There are 10 hidden switches. A switch that is on adds its own fixed numbers to the row, and there is some noise. The rows also spread widely along 13 directions, which tell nothing about the answers.
Some rows, each with its switches (1 for on, 0 for off) after it:
[-12 7 -13 26 27 -16 -2 -13 -7 -1 11 2 -9 -8 -7 1 29 -17 23 5 21 -1 -19 9 14 4 -12 27 -17 -9 13 -25 -10 9 -17 -1 10 12 16 29 8] : 0 0 1 1 0 1 0 0 1 0
[-7 -4 9 2 -3 -12 26 5 2 10 1 -6 3 -6 7 2 4 -4 -6 -15 6 -10 -12 18 20 -12 -12 17 -6 8 1 -3 3 -4 -6 10 16 3 0 26 5] : 0 1 0 0 1 1 1 1 1 0
[5 10 -1 29 -6 -7 -2 5 -34 0 -7 3 10 -23 17 -6 11 9 14 -7 3 -12 -9 -4 17 4 -21 7 -12 -1 8 -10 1 6 -5 6 -7 -2 9 28 35] : 1 0 1 1 1 1 1 1 1 0
[8 -8 -15 20 5 0 2 14 3 -1 7 -5 6 -6 3 -15 -2 -11 9 6 -11 7 -3 4 0 -8 -2 11 -4 15 -14 4 2 1 -5 7 0 -2 -3 -2 -5] : 0 0 0 1 0 0 0 0 1 0
[7 -17 -16 17 7 2 7 0 4 11 -3 -1 -4 -2 6 -13 -10 -6 6 -3 -7 7 -3 15 -13 -4 -8 -3 -11 16 -19 2 2 4 2 6 7 -11 -1 11 1] : 0 1 0 0 0 1 1 1 0 0
[-6 4 -2 -13 9 -6 15 -5 36 7 13 12 -23 -19 -14 19 2 9 -6 8 8 13 -5 -11 6 3 -8 -1 -8 -19 -19 -4 1 -2 -6 -4 -13 -9 -9 0 9] : 0 1 0 0 0 0 0 0 1 0
[3 -5 0 -11 -1 -9 7 16 22 21 -3 -7 0 1 15 7 -3 -3 -14 14 -10 8 6 -3 -5 -5 2 2 -17 4 2 -3 19 -10 -3 8 6 2 -2 6 2] : 1 1 0 1 1 1 0 0 0 0
[18 -7 -20 19 9 -10 3 7 0 -2 9 -2 -1 10 3 -8 0 -7 15 10 -1 -4 1 -8 12 -10 -15 6 -28 9 6 -5 4 -4 -14 -13 3 9 20 29 -13] : 0 0 0 1 0 0 1 1 1 0
[-3 -20 9 7 -10 -13 18 11 1 10 -6 7 -9 6 25 -10 13 -1 0 -12 7 -6 -27 13 -4 22 1 -7 -11 -4 -6 -15 5 3 2 22 -19 -6 11 6 15] : 0 1 0 1 1 0 1 0 0 0
[-19 -12 6 -24 21 -14 3 0 5 1 3 13 -15 -6 -21 28 -1 -3 11 4 3 7 -10 5 7 0 -23 29 -5 -13 11 -19 6 10 -15 8 28 -2 7 19 -3] : 1 0 0 1 1 0 0 0 1 1
[-2 15 -13 9 8 -12 4 0 -2 0 13 -6 7 -20 -6 -2 15 -7 11 13 13 6 -6 -5 22 -10 3 9 -1 -6 -1 8 5 -10 -19 -5 1 0 1 10 8] : 0 1 0 0 1 0 1 1 0 0
[-13 -2 14 -27 6 -12 19 1 38 22 0 0 -20 -2 7 14 0 -6 -18 8 15 7 -18 22 -6 2 13 2 -11 -11 1 -3 16 -6 -13 26 22 -2 -4 9 -2] : 0 1 0 0 1 1 1 1 1 1
[-6 -9 7 -14 9 -1 -2 -1 13 -1 0 7 0 -8 2 6 7 -4 1 8 3 10 -7 9 -9 9 -8 12 11 -5 4 -8 -2 7 0 20 13 -9 -2 -1 9] : 0 1 0 0 0 0 1 0 0 0
[9 -27 0 -13 -6 -8 26 22 13 12 -2 -6 1 20 21 -6 -18 -10 -13 -6 -18 1 -1 12 -7 -7 -9 4 -6 20 -10 -1 16 -8 5 12 11 -14 -4 -3 -21] : 0 0 1 1 0 0 1 1 0 0
[7 0 -9 1 4 8 -1 3 13 -11 -3 15 -3 -13 2 3 -9 16 13 12 -1 -2 17 -25 8 3 -12 -13 -5 -4 -7 3 -7 -13 1 -12 -20 -6 2 13 0] : 0 0 0 1 0 1 1 1 1 1
[-13 -6 9 -21 -3 -12 8 12 18 12 -10 2 -11 -3 23 15 6 6 -16 11 -6 -6 12 0 12 6 -3 -13 -11 -17 -3 -6 6 -17 9 -8 -12 -3 -1 7 -8] : 0 1 1 1 0 0 0 1 0 0
[-8 -6 18 -5 3 -6 5 29 23 15 1 -10 -2 -5 18 3 -2 -13 -10 9 -8 1 3 13 -1 -11 8 8 -3 5 -5 5 8 -9 -7 21 12 11 -6 0 -17] : 0 0 1 0 1 1 0 0 1 0
[-10 3 4 -1 15 -15 -7 -12 19 6 3 10 -17 -12 -3 12 17 -6 0 20 27 1 -23 20 2 13 4 9 -18 -24 13 -15 1 10 -18 19 16 6 12 24 11] : 0 0 0 1 0 0 1 0 1 0
[-28 -29 12 -31 0 4 26 17 15 -8 -8 10 -11 0 3 8 -6 -2 -3 -15 -11 5 -1 4 -1 5 -14 10 23 -4 -18 -11 2 -8 14 14 -2 -24 -14 -25 -12] : 1 0 0 0 0 1 0 1 1 0
[-13 -10 -12 -14 11 -5 2 9 -31 3 -8 8 -8 10 1 3 -7 -2 22 6 -4 6 -2 8 -7 1 -9 6 -9 0 10 -7 18 -1 -12 -8 23 -24 19 3 -12] : 0 1 1 0 1 0 1 1 1 1
[-5 -5 -9 -2 -9 -10 22 -14 -2 20 -18 12 -18 0 19 -1 -6 15 -13 -6 19 -10 -18 26 0 15 2 -20 -31 -11 -2 -6 13 0 2 -1 -2 -24 10 24 13] : 0 1 0 1 0 0 1 1 1 1
[0 12 10 -28 -9 -10 23 8 -3 13 1 -15 16 -10 9 16 -6 4 -27 3 -12 1 1 10 15 -20 -15 30 1 7 11 7 21 -8 -2 8 32 -11 -14 6 6] : 0 1 1 0 0 0 1 1 1 1
[15 -7 -13 24 6 2 -8 26 -6 -13 11 2 9 -3 5 -25 2 -10 30 6 -9 4 -1 -11 -2 -6 0 -5 5 15 -11 12 -1 -1 -11 10 -9 -1 8 -2 -6] : 1 1 0 0 0 0 1 1 1 0
[20 -10 -3 13 -1 -5 16 3 6 6 11 11 -8 1 -1 -4 -7 4 7 -10 11 -3 -22 0 -3 3 -12 4 -12 4 -7 -3 5 14 -12 9 -6 -3 9 18 6] : 0 0 0 0 0 0 1 0 0 1
[-4 -7 14 -10 11 -6 0 4 19 13 4 -3 -6 -12 5 14 0 -5 -6 4 -8 6 -1 13 -4 -7 -15 14 -3 3 -7 -1 -2 6 -3 20 18 7 -8 19 3] : 0 1 1 0 0 1 1 1 0 1
[8 -15 2 5 3 -17 16 13 1 18 -2 1 -11 15 20 1 5 -1 2 -8 -2 -14 -1 2 8 -2 -20 -3 -28 3 3 -16 5 -2 -1 -11 -5 10 18 30 -9] : 0 1 1 0 1 0 0 1 0 0
[4 4 1 -17 0 2 20 8 -1 -11 9 13 7 -12 -16 14 -9 11 8 -5 2 9 0 -23 8 -4 -24 25 16 1 4 -6 9 0 -9 -3 4 -20 -6 -8 9] : 0 0 0 0 1 0 0 0 1 0
[0 -6 15 -5 -10 -7 13 22 -4 6 6 6 2 -11 2 5 -6 3 3 -5 1 -3 -16 5 4 -4 -5 8 3 2 -2 6 12 4 -16 16 6 -7 3 5 6] : 0 1 0 0 1 0 1 0 1 0

New rows. What belongs after each?
[-5 1 9 -14 -1 -1 -1 11 -2 -7 -7 11 1 -12 8 14 5 15 8 5 -3 -3 11 -23 12 5 -21 0 0 -11 12 -8 4 -9 0 -2 -7 -3 8 13 14] : 1 1 0 0 1 1 1 1 1 0
[-11 -2 -1 -9 7 -2 15 3 33 7 4 3 -14 -19 -1 7 -4 2 -4 5 3 11 2 -1 6 -4 0 -7 -3 -3 -25 7 1 -13 -4 6 -3 -6 -13 3 2] : 0 1 0 0 1 1 1 1 1 0
[-17 -24 -4 2 0 -3 17 13 -1 2 -6 -5 -3 2 12 -14 2 -15 -3 -12 -11 4 -12 23 -1 0 -1 12 7 11 -20 -4 4 0 12 17 3 -16 -7 -19 -10] : 1 0 0 0 0 0 0 0 1 0
[-17 -5 8 -8 8 -17 1 -10 14 8 -5 21 -20 -20 1 15 11 7 5 5 25 -5 -16 12 9 17 -3 -14 -9 -27 -1 -10 -3 3 -10 13 -2 -3 7 27 17] : 1 1 0 1 1 0 1 1 0 0
[-1 -16 -7 -5 12 -4 2 -2 -11 -5 -10 2 -2 12 9 3 5 2 11 -1 -12 -5 8 -1 10 1 -33 13 -17 4 16 -19 -2 -1 10 -13 8 2 19 27 -6] : 0 1 0 0 0 0 1 1 1 1
[-3 -10 -7 11 -16 0 14 14 -17 3 -12 -6 2 -3 24 -16 -2 -1 -4 -11 -10 -4 -9 11 2 -1 -4 2 -7 6 -12 0 13 -4 9 10 -7 -18 0 -6 9] : 1 0 0 0 0 1 1 1 1 0
[6 -10 -9 18 14 2 -8 -4 1 -11 -6 4 5 -4 12 -17 10 -3 16 1 1 -4 4 7 0 7 -13 -1 -2 10 1 -7 -17 1 9 5 0 1 6 19 4] : 0 1 0 0 0 0 1 1 1 0
[2 1 7 1 -5 2 -17 26 7 4 -6 -12 11 -18 25 -11 6 -7 -7 26 -18 10 -3 16 -12 2 21 -1 2 5 -7 16 9 -4 -2 36 7 0 -10 -8 8] : 0 1 0 1 0 0 1 1 1 1
[15 -1 -15 15 9 6 -4 -21 9 -1 -24 0 14 1 32 -28 7 4 -4 4 8 -5 8 24 -9 15 0 -9 -8 16 12 -7 -14 -4 24 10 6 -5 0 22 10] : 0 1 0 0 0 0 1 1 1 1
[-18 5 15 -2 8 -13 -6 9 -11 -2 -2 1 -3 -18 13 3 32 -6 9 -1 3 2 -18 7 6 14 -8 19 7 -16 8 -20 -1 7 -4 25 3 1 1 2 25] : 1 1 1 0 1 0 0 1 1 0
[-2 8 1 15 3 -12 -2 17 -18 -1 12 -9 2 -15 5 -3 15 -7 13 5 -6 -3 -11 1 18 -11 -7 14 -6 0 -5 7 3 0 -15 4 0 8 7 13 4] : 0 1 1 0 0 0 1 1 1 1
[15 -8 4 -1 -1 5 9 2 9 0 0 18 1 -19 -2 5 -17 14 4 -4 6 1 0 -2 -4 2 -19 -2 5 3 -11 2 -1 7 -4 9 2 -14 -9 14 13] : 0 0 0 0 1 0 1 1 0 0
[20 4 1 4 -4 9 -2 22 2 3 -7 8 14 0 23 -10 -11 10 11 10 -1 -1 13 -13 -16 4 3 -15 -2 13 9 7 8 -10 -4 4 -5 -11 7 2 1] : 0 1 1 0 1 1 1 0 1 0
[-33 -25 -2 -7 25 -3 5 -10 1 -5 -23 -1 4 0 14 -4 10 -11 5 -9 -10 -1 19 28 7 5 -21 14 12 12 0 -19 -23 -10 29 -2 17 -8 -5 7 -16] : 0 1 1 0 1 0 0 0 1 0
[-12 -29 8 -22 12 -6 19 -4 24 -3 -4 22 -20 11 1 14 -1 3 8 -9 8 -2 -4 -1 -3 16 -25 -2 1 -9 1 -24 -8 -1 6 4 -3 -9 8 16 -6] : 0 1 0 1 0 1 1 1 0 0
[2 3 3 -10 1 -7 1 12 5 9 -3 -14 2 6 20 -2 11 -8 -8 16 -6 5 -8 7 -5 -2 4 15 -13 -1 16 -5 18 -5 -6 18 15 4 7 5 2] : 0 1 0 0 0 1 1 1 1 1
[-5 12 -18 6 8 4 -1 -15 -5 3 -9 5 8 -22 9 -11 -2 2 2 10 13 5 4 23 -4 3 9 -8 5 3 -3 11 -4 -5 2 2 16 -26 -8 5 9] : 0 1 1 0 0 0 1 1 1 0
[-6 -7 -17 11 13 3 -19 0 -2 2 -15 4 -9 -11 15 -12 5 0 14 20 -5 11 10 8 -11 9 3 -18 -15 -4 -8 0 -1 -5 3 0 -2 -9 6 6 3] : 0 1 0 0 1 0 1 1 1 0
[-4 -22 -5 3 -5 4 -3 23 -13 12 -19 1 2 -1 21 -8 -12 2 3 5 -25 5 7 13 -14 2 -4 -7 -10 13 -12 2 10 -1 7 6 1 -16 2 -2 -1] : 0 1 0 1 1 0 0 0 1 0
[4 -8 1 1 -6 4 18 8 5 -10 -9 5 13 -11 15 0 -1 14 0 -13 -10 -8 18 -23 20 3 -27 4 10 6 -9 -10 -10 -15 20 -8 -28 -6 -13 8 10] : 0 0 0 1 1 1 0 1 0 0
[-20 -21 12 2 21 -17 -5 20 21 0 12 -14 -9 -5 1 2 25 -30 13 10 -12 11 -13 9 8 -5 -5 21 3 1 -11 -11 -7 -2 -12 30 9 26 0 9 -7] : 0 1 0 1 1 1 1 1 0 0
[4 -5 -4 7 -8 -4 4 13 8 7 -7 1 -8 -7 23 -5 10 6 -7 4 -5 3 1 -13 4 11 -1 -12 -15 -10 -13 -8 10 -9 10 0 -31 -4 1 -7 13] : 1 0 0 0 1 0 0 0 0 0
[-10 -1 -10 5 13 -3 6 4 17 0 4 -1 1 -12 3 -5 2 -9 7 8 -3 12 3 4 0 -3 3 2 5 8 -16 5 -5 -12 0 5 1 -10 -8 -5 -2] : 0 1 1 1 0 1 1 0 1 0
[-17 0 7 4 -1 -10 4 19 3 -3 9 5 2 -23 -10 9 -4 -2 13 5 6 -7 -2 -4 29 -16 -2 4 3 -5 -9 13 2 -11 -21 2 1 4 3 15 -5] : 1 0 0 1 1 1 1 0 1 0
[-9 -9 -3 21 7 0 0 5 -11 3 -12 10 4 -13 14 -17 0 -2 18 -9 7 -8 -1 23 -2 5 3 -8 6 12 -10 2 -14 0 3 7 0 -13 1 9 -1] : 0 1 1 0 1 0 0 0 1 0
[16 -8 18 -1 -7 -3 10 13 11 12 -2 15 -3 -2 21 1 -6 7 -6 -8 12 -15 -12 14 -12 10 -4 -6 -2 -2 3 -7 2 12 -4 21 3 -3 2 17 2] : 0 0 1 0 0 0 0 1 0 0
[3 0 -7 -1 13 0 4 -5 21 -5 11 20 -18 -8 -11 10 3 5 15 10 18 10 -6 -21 -5 11 -9 -2 -4 -17 -2 -11 0 0 -12 -3 -13 -7 8 6 6] : 0 0 0 0 0 1 1 0 0 0
[-16 -8 -1 21 4 -7 -13 17 6 5 -4 -15 -11 -16 18 -14 11 -16 -1 16 -11 -4 -1 24 14 -8 15 -7 -13 -5 -25 15 -4 -10 -1 12 -5 14 -1 7 -14] : 0 0 0 0 0 0 1 1 1 1
[1 9 -2 3 14 -8 -14 1 -6 4 6 -3 0 -18 -4 14 6 0 8 14 -9 4 3 -3 10 -10 -21 18 -15 -2 7 0 2 7 -9 0 17 8 7 25 12] : 1 1 1 0 0 0 1 0 1 1
[15 -29 1 11 -14 0 24 18 -21 4 -10 8 6 19 16 -6 -23 7 7 -24 -11 -18 -6 6 -1 -4 -33 10 -14 23 6 -12 7 7 4 1 3 -9 19 25 -4] : 0 0 0 1 0 1 1 0 1 0
[-10 -5 -3 -18 2 -17 18 4 25 21 -5 -14 -2 0 20 6 2 -7 -24 9 -7 5 14 9 14 -12 -1 -3 -18 3 -5 2 13 -23 10 -6 8 -2 -6 4 -11] : 1 1 1 0 1 0 1 0 0 0
[-20 1 3 -25 10 -10 -11 13 -6 1 -6 -9 9 -13 7 14 11 -9 0 27 -15 13 13 2 8 -4 -7 18 5 -8 13 -3 11 -13 -5 5 23 -6 -3 -2 0] : 0 1 1 1 1 0 1 1 0 0
[3 -13 -20 6 9 -9 -6 1 -16 5 -2 2 -19 4 3 4 6 -2 10 10 -10 9 -4 -7 2 2 -26 4 -33 -13 1 -18 14 8 -3 -13 -1 -6 20 15 7] : 1 0 0 0 0 0 1 1 0 0
[6 -28 10 13 28 -11 -13 18 9 -2 12 13 -22 6 -3 7 5 -10 33 1 -8 0 -12 -2 -7 5 -30 10 -21 3 -3 -21 -13 19 -20 19 6 27 20 38 -9] : 0 0 1 1 1 0 1 1 1 1
[-14 -8 0 -22 0 -5 4 5 7 0 -10 4 -5 -7 11 10 2 4 -7 14 -8 6 5 2 4 7 -8 -2 -4 -11 0 -5 8 -10 6 2 3 -16 -2 -2 4] : 0 1 0 1 0 0 1 1 1 0
[-13 -7 10 0 12 -6 -10 24 5 0 9 10 -16 -15 -3 6 1 -8 23 9 4 5 -9 -4 -3 -1 5 -4 2 -13 -13 4 4 1 -23 17 -1 3 6 3 -9] : 1 0 1 0 1 1 1 1 0 1
[-3 5 -5 1 5 -1 -11 2 15 2 4 0 -11 -25 4 3 15 1 -1 23 -5 20 -2 -9 -6 10 3 -5 -6 -18 -15 1 4 1 0 9 -16 -6 -6 -10 23] : 0 1 0 0 0 0 1 0 0 0
[5 -3 22 -29 -9 -8 8 32 13 19 -2 -4 2 -8 18 20 -7 7 -17 12 -19 5 3 -6 -5 -4 -6 6 -5 -2 0 3 22 -5 -6 19 8 -2 -9 1 5] : 0 1 1 1 1 0 0 1 0 1
[-6 -1 1 2 15 5 -21 5 4 -6 -3 2 3 -22 3 -7 4 -7 12 20 -2 10 -3 20 -11 3 10 3 11 1 -5 11 -6 5 -7 27 19 -4 -4 3 2] : 0 1 0 0 0 0 1 1 1 1
[1 -6 -6 22 8 -6 -11 10 -18 -1 -4 -18 18 -1 19 -15 27 -15 10 2 -19 3 -7 3 3 1 -12 28 -4 12 11 -17 -1 5 8 18 -1 14 6 11 18] : 1 1 0 1 0 1 0 0 0 1
[23 -22 16 -8 -1 6 10 24 24 -2 9 12 -3 8 6 0 -17 3 3 -6 -11 4 -11 -6 -21 5 -18 10 2 13 -7 -3 4 13 -4 29 0 0 0 0 -4] : 0 0 0 0 0 0 1 0 1 1
[-20 11 -9 -12 13 6 -4 -22 -2 -11 -17 15 1 -21 1 4 14 10 10 12 17 11 7 -4 0 21 -4 2 11 -16 13 -15 -6 -9 8 -3 0 -25 -1 -1 24] : 0 1 0 0 1 1 1 0 1 0
